The same things were measured in two ways. Each way mixes the same 10 hidden numbers, adds some noise and spreads widely along 7 directions of its own, which tell nothing about the thing.
In the rows, zero is written as 128.
Some things both ways: the first way, then the second way.
[145 119 100 103 124 126 142 103 153 131 157 159  86 121 114 156 135 134
 173 136 159 117 126  84 152]
[126 107 126 121 119  82 172 139  93 133 140 157 134 168 146 133 191 104]

[167 143 101 176 116 169 141 130 103  80 169 119 163 147 108 103  93 111
 111  70  84 134 117  64  94]
[165 108  90 109 142 138 105 129  73 125  66 132 149  98 183 142 167 106]

[ 94 158 124 129 143 119 129 147 123 157  67 160 134 190 165 109 144 149
  99 156 165  95 120 152 147]
[133 101 170 113  95  99 103 120 129 155 125 120 155 118 143 125 155 121]

[101 117 101 125  85 111 116 128 138 183  94 143 107 158  87  84 166 123
 113 110 168 133 127 153 127]
[ 58 106  86 127 149 138 160 108 176  99 155 163 152 144 126 128 123 148]

[163 173 130 114 116 140 156 107 132 101 124 105 122 102 139 197 130  91
 136 122  79 110 110  78 127]
[101  93  65 109 126 118  91 147 149 128 102  98 136  65 158  85 124 121]

[172 126  90 133  49 186 149 113 112 112 188 110 170 118  81 104 103  77
 153  46  98 171 124  78  95]
[165 137 120 162 110 137 142 126 102 165 111 149 105 157 132 155 139 151]

[169 127 117  81 143 169 124 101 127 138  90 123  90 109 142 144 131 143
 135 122 130 120 106 116 106]
[ 74 133 120  88 160  82  90 100  47  94 153 120 146 128 140 131 156  67]

[123 105 143 138 119 116 122 123 147 140  52 126  86 101 152 143 108 121
  81 108 112 134  87 113  99]
[149 143 129 170 127 143 147 153 163 151  95 127 133 163  97 159 103 169]

[126 182 133  66 142 173 170 147  98 137 134 128 157 205 161 141 132 101
 125 134  93  80 137  94 162]
[110 102 115  88 121 140 123 117 128 117 138 117 123 147 133 129 161  93]

[126 114  82 164 151  81 146 109 115 132 112 153 119 149  92  43 101 160
 105  74 138 187 123  60  75]
[122 168  99 149 120 126 157 160  88 148 146 149 116 154 108 155 173  96]

[137 135 117  75  93 141 147 127 143 145 116 117 127 152 139 129 154 120
 145 154 129 115 125 123 144]
[147 150 148 150 138 128 118 111 129 126 132 173 166 100 114 158 128 124]

[110 155 143 109 132 142 158 126  99 146  64 137 151 159 193 139 143 112
  90 145 106 121 124 108 143]
[113 154 134 117 126  93 105 102 138  98 151 150 107  96  92 125 152 127]

[121 114 130 139 147 128 134 131 136 120 158 158 115 123 149 105 133 131
  94  96 127 130  94  99 142]
[ 54 129 146 125 129 119 138 109 149 113 128  79 106 202 128 128 165 168]

[107 152 117 130 100  91 109 130 144 103 109 123 102 120 134 141 144 140
 122 145 160  86 124 154 163]
[ 65 147 172 151 100  78  81  88 188 137 108 113 161 164 140  88  90 146]

[174 123  95 159  91 151 124 117 146  88 178 114 105 105  82 107 141 134
 132  82 138 111  85 106 105]
[108 114 107 131 145 126 166 129 121 131 146 105 103 151 100 136  98 109]

[143 141 120 116  45 168 106 106 135 130  93 105 110  96 116 174 183 123
 141 153 146  77 104 175 158]
[ 85 102 124 107 117 113 130 115 135 113 182 132  69 195  94 127 113 131]

[168 137 128 176 121 124 158 131 159  72 136 125 119  75 158 160  87  72
 104  64 124 139 113  51  82]
[152  92 128 135 109 225 139 119 157 173 130 113 121 125 133 164 157 124]

[122 120 126 100 135 112 132 115 137 151 119 127  96 113 120 130 152 124
 116 131  95 135 128 109 143]
[ 70 179  92 155 136  53 138 136 147  87  85 167 174 162 163 109 130 171]

[125 144 115  89 109 149 125 128 107 157  93 112 144 158 134  72 152 110
  91  87 117 143 123 133 121]
[125 134  73 159 128  47 175 134  61 141 171 184 140 115 161 149 143 140]

[118 135 141 139 179 111 147 118 100 123  75 138  85  69 147 128 117 160
  91 105 119 117 127 104 113]
[169  98 146 114 112  41 118 136  86 132 188 116  47  60 110 140  70 125]

[145 112 116 103  85 194 116 138 125 183  73 119 132 141 143  99 134  80
 118  84 166 155 135 185  62]
[114 147 131 144 104  85 182 104  87 143 182 185 131 193 141 140 168  91]

[139 162 134  88 117 141 123 116 136 149  61 120 102 100 126 162 119 125
 122 104 117 104 100 117 134]
[155  50 109 118 131 194 109 129 101 169 139 103 117 130 138 168 100 134]

[141 128 106 123 133 116 154 101 120 121 157 132 116 117 129 134 141  88
 134 101 117 168 142  83 105]
[113 156 106 141 127 107 132 127 139 121 132 142 103  70 107 118 124 112]

[136 143 118 109 170 106 129 126 160 138 116 151  72 121 116 160 156 168
 147 181 147  72 140 110 167]
[137 102 121 110 122 112 131 143 158 118  96 107 120 107 124 128  96 133]

[ 91 144 121 123 146 103  95 145 119 105 161 123 142 195 169  95 159  73
  57 107 113 128 144 137 164]
[ 94 127  95 132 135 153 118 102 124 128 122 136 136 131 156 145 156 140]

[119 164 114 149 106 127 143 120  99 108 150 116 160 166 136 107 174  86
  87 100 107 133 119 117 131]
[ 68 141  86 137 130 105 136 121 135 119 113 156 161 104 165 108 148 123]

[170 168  81 148 112 102 181  92 144  88 170 150 124  91  65 134 121 153
 176 100 135 115 120   4 152]
[116 128 133 119 123 125 118 101 110 121 149 159 147 125 107 128 141 108]

[146 103  98 164 104 137 130 105 108  86 206 127 133 118  96  97  86  71
  97  11  78 187 112  41  96]
[125 115 142 110 111 147  58 122  84 159 151  90  94 157 100 157 141 136]

Other things, the second way, with their names:
K324: [117 113 105 144 108 108 139 151 103 164 167 115  95 147 149 151 155 151]
K773: [150 100 157 100 109 109 108 128 141 128 113 122 154 147 125 135 133 120]
K743: [ 72 127 117  92 112 139  60 161 154 114 124  95 134 129 164 147 138 141]
K375: [132  83 132 132 117 163 138 155 127 153 107 128 148 157 193 170 153 157]
K389: [111 103  90 124 144 122 156 120 119 108 134 136 121  78 161 132 128 132]
K99: [ 70 144 116  91 110  38 137 131 127  81 154 170 131 212 119 101 176  94]
K583: [161  90 129 105 146 140  84 138  87 140 131  77  41  24 103 154 105 128]
K24: [105  88 124  82 183 181  39 110 116 108 115 110 208  50 125 146 119  80]
K948: [159 136 136 149  83  92 136 156 138 156  91 113 112 125 186 143 109 152]
K545: [ 93 144  83 136 142  36 150 114 138  72 148 166 128 139  89  84  89 142]
K363: [120  99 163  85  88 107  73 128  92 142 154  92 148 196 107 139 125 130]
K273: [217  84 128 155 109 161 181 132  58 194 168 187 118 132 154 182 162  95]
K332: [106 112 145 106 126  87 108 113  93 120 162 140 124 132 138 161 154 145]
K455: [138 124  84 130  82  80 123 180 125 150 174 117  81 134  87 105 135 129]
K905: [ 52 142 124 125 177 180 128  81 130  94 103 132 172 113 160 159 131 119]
K676: [165 147  94 162 166 160 181 112 117 107 123 174 120  90  99 153 147 128]
K360: [118 144 185 120  89 115  54 104 140 149 141 130 176 164 112 133 142 113]
K88: [176 104 145 133 121 117 159 101 111 130 139 169 133 119 137 161 117 128]
K883: [117  99 152 102 126 119  91  97  91 121 178 151 148 146 118 170 104 130]
K293: [106 147 139 157 119  93 126 113 107 141 155 153 166 160 143 151 118 144]
K31: [119 147 118 121 144  95  86 101 112 114 114 152 160  79 112 112 131  85]
K316: [149 159 168 135 112  84  88 116  92 146 150 124 150  78  91 163 104 137]
K736: [ 71 151 130 123 128  92 118 120 146 106  98 154 187 142 164 112 195 122]
K694: [103 118 125 135 131 144 110 108 144 129 130 137 169 128 165 149 146 144]
K797: [126 107  62 148 163 121 185 113 105 112 121 154 122  95 187 160 118 164]
K616: [154 117 131 130 129 221  89 177 150 142  53 101 135 152 145 176 161 162]
K77: [148  79  90 147  96 154 159 168 163 188 115 103 109 168 117 125 103 137]
K722: [119  77 138  86 142 227  99  97 117 129 105 101 149 185 143 163 168 106]
K726: [101  90  85 136 161  80 138 133 132 127 120 101 153  61 154 127  96 174]
K318: [151 172 139 150  86  75 146 138  92 147 198 196 122 156  92 156 186 107]
K953: [122 138 113 178 151 153 179 116 131 149  76 131 147 131 167 145 108 126]
K81: [117 165 197 117  97  50 105  85 113 102 135 191 185 184 134 112 166  89]
K630: [108  88 119 130 133 141 172 114 123 151 194 117  80  98 115 140 128 102]
K404: [114 144 108 122 119  46  79 119  49 123 152 156 145 151 140 108 183 108]
K805: [ 73  99  64 101 129  57 110 149 107 111 191 101  66  90 142 117 129 159]
K96: [140  83 131  99 163 111  83  93 100 113 126 142 155  59 136 161  56 112]
K142: [170 183 152 180 105 100 105 113  24 170 130 191 183 174 145 173 167 112]
K879: [162 136 113 131 136 227 122 139 145 147  91  88  69 138  85 180 137 128]
K956: [ 30 100  43 119 146 154 164 146 113 114 131 132 175 180 225 122 179 106]
K194: [139 152 178 132 101  89  84 118 118 143  95 136 176 151 147 151 162 153]
K563: [ 76 107  59 122 148 113 129 132 127 111  75 107 123 128 166 104 131 150]
K216: [116 113  83  91 161 167 130 141 131  88 109 111  84 114 102 140 152 101]
K258: [ 72 138 136 132 136  95  96 137 111 134 134 136 182 132 160 156 121 130]
K975: [133  89 140 135  91 104 125 148 123 181 141  71  72 123 159 142 122 164]
K713: [ 66 117 100 109 121 113 118 148 159 131 135  83 112 147 114 115 107 122]
K591: [166 156 126 169 122 118 177 133  81 153 121 175 144 151 128 176 164 142]
K378: [187 108 149 108 109  73  98 111 134 106 177 153  57  75  80 117  69  99]
K520: [228 109 173 124  67  76  83 139  42 181 140 161 155  96 160 174 121 119]
K714: [105  81 156  95 116 103  79 117 157 128 118 102 204  58 180 122 112 120]
K432: [136 125 117 145 107  93 174 161 102 166 149 107  44 121 123 136 145 124]
K391: [160  80  75  96 165 172 139 154 138 108 142 142 123  33 139 185 116 109]
K517: [119 138 119 111 140 128 116 113 138 100  79 149 181 181 132 148 156 127]
K478: [ 97  82  38 121 148 111 166 170 150 121 141 114 115  39 179 126 121 127]
K239: [117 123 194  96  74  65  74 133 115 158 117 117 167 138 160 119 183 103]
K581: [138  97 134  95 120 176  97 127 164 126 132 115 105 170  77 134 135 106]
K9: [103 121 109 138 103  52 120 130 137 147 110 121 116 138 151 105  96 150]
K715: [126 134 163 120 114 136 114 157 106 151  89 103 138 123 183 186 182 142]
K225: [146  88 114 155 130 159 173 127 114 171 143 132  91 155 134 148 150 129]
K349: [155 141  84 132  92  50 133 152 107 145 159 139  94 106 124 125 160 132]
K307: [127  89  73 127  89  70 163 153 156 148 197 150  90 112 125  85 140 110]
K639: [137 106 141 109 110  86 125 131 104 120 135 124  97 135 138 156 124 159]
K880: [114  90 105 138 140 129 146 119  99 148 153 122 131 106 152 136 127 127]

Some of these things the first way, each followed by its name:
[129 152 120 114 102 154 138 110  91 136  65 125 124 111 123 142 103 122
 122  91 123 114 134 103 120]
K9
[117 157 131  71 162 129 132 124 132 147 117 147 100 133 144 154 185 162
 133 192 128  60 145 121 215]
K639
[115 116 115 162 108 142 121 133 122 123 108 144 122 167 162 129 149 113
 104 140 168 113 124 156 115]
K239
[136  94 116 113  93 167 134 133 133 134 154 130 128 153 140 121 121  84
 123 104 116 144 129 108 119]
K194
[122 131 106 169 107 131 134 135 114 133  92 137 134 135 125  59 126 140
  90  69 181 145 103 148  73]
K630
[123 111 122 126 109 133 143 128 126 137 113 123 137 157 168 108 139  65
  85  98 117 167 132 110  96]
K318
[109 153 108 150 133 107 106 123  96  82 103 121  93 139 113 116 135 147
  77 102 137  61 132  99 162]
K96
[116 105 118 156 132 133 142 138 122 153 114 155 114 141 135 109 109 103
 113  93 146 157 139 122  81]
K81
[123 128 114 175 151 105 101 144 135  76 154 125 129 169 155  98 128 118
  68 120 108 122 118 111 131]
K879
[147  92 130 149  67 176 138 117 127 105 146 112 126 128 174 168 140  41
 103  99 113 147 107 116  92]
K736
[125 118 125 107  71 187 126 122 104 140 117 119 138 151 153 123 175  96
 101 122 129 106 113 149 148]
K332
[129 117 108 138 136 122 107 131 141 149 113 134 120 157 129  67 188 137
  81 130 145 139 112 151 118]
K316
[117  89  92 112 116 156 160 154  92 179 116 133 122 196  77  30  86 124
 125  73 131 151 174  93  63]
K391
[137 146 102 160  90 154 134 131 104  99 145 115 155 152 121  69 184 137
  94 111 150 100 111 142 129]
K905
[159 127 118 129  59 177 132 110 120 108 119 102 110  90 108 151 149  95
 114  86 120  93 109  99 131]
K883
[135 127 107 120  92 142  92 118 133 126 126 110 140 157 132 110 132 102
 109 108 108 157 104 145 117]
K404
[105 164 135  63 148 133 155 138 106 177  69 133 117 145 134 145 116 150
 154 164 118 100 162 139 144]
K378
[119 137 125 126 142  97 127 122 154 119 106 146  83 134 139 180 108 121
 124 139 120  99 119  82 149]
K581
[144 162 123 127  80 138 133 119 139  87 132 111 139 111 147 151 127 116
 126 111 130 104  86 120 144]
K225
[118 140 131 155 141 116 109 135 136 110 128 127 140 159 177 101 180 101
  48 118 111 131  92 138 139]
K591
[156 149 108  65 116 154 131 131 142 143 136 117 121 112  99 109 153 148
 160 135 135  98 147 122 161]
K797
[113 145 111  99 129 114 150 117  92 105 160 122 128 143 114  97 137 131
 109 101  91 113 138  70 172]
K805
[120 106  90 103 158  93  91 135 173 144 148 160  71 178  97 115 132 148
 141 161 156 100 159 101 173]
K517
[168 173 133 129  89 177 167 100 100  64 123 100 150  90 179 185 161 120
 124 139 111  81  88 101 145]
K432
[ 99  88 114 140 138 129 122 125 105 167  80 160  85 159 124 117 104 113
 101  99 141 141 151 109  95]
K99
[146 117 105 146  99 114 143 126 152  97 140 129 104 116 112 136  97 107
 133  95 137 127 129  65 113]
K360
[125 145 103 163 117  92 112 131 153 135  81 140  99 131  84 108 101 151
 117  95 151 121 104 114 103]
K77
[117 170 134 112 144 114 145 138 123 106 127 122 138 144 173 128 113  86
  88  82 110 130 118 103 125]
K273
[180 133 116  73  81 167 125 120 166 123 167  83  97 100 110 160 173  87
 162 125 123 109 117 149 116]
K956
[138 142 101 114 168  75 151  96 156 170 102 168  74  81  57 123 118 185
 160 116 122 138 120  48 140]
K545
[117 152 127 110 130 138 106 108 108 107 144 116 133 157 176 146 199 126
 101 174 111 104 104 173 175]
K583
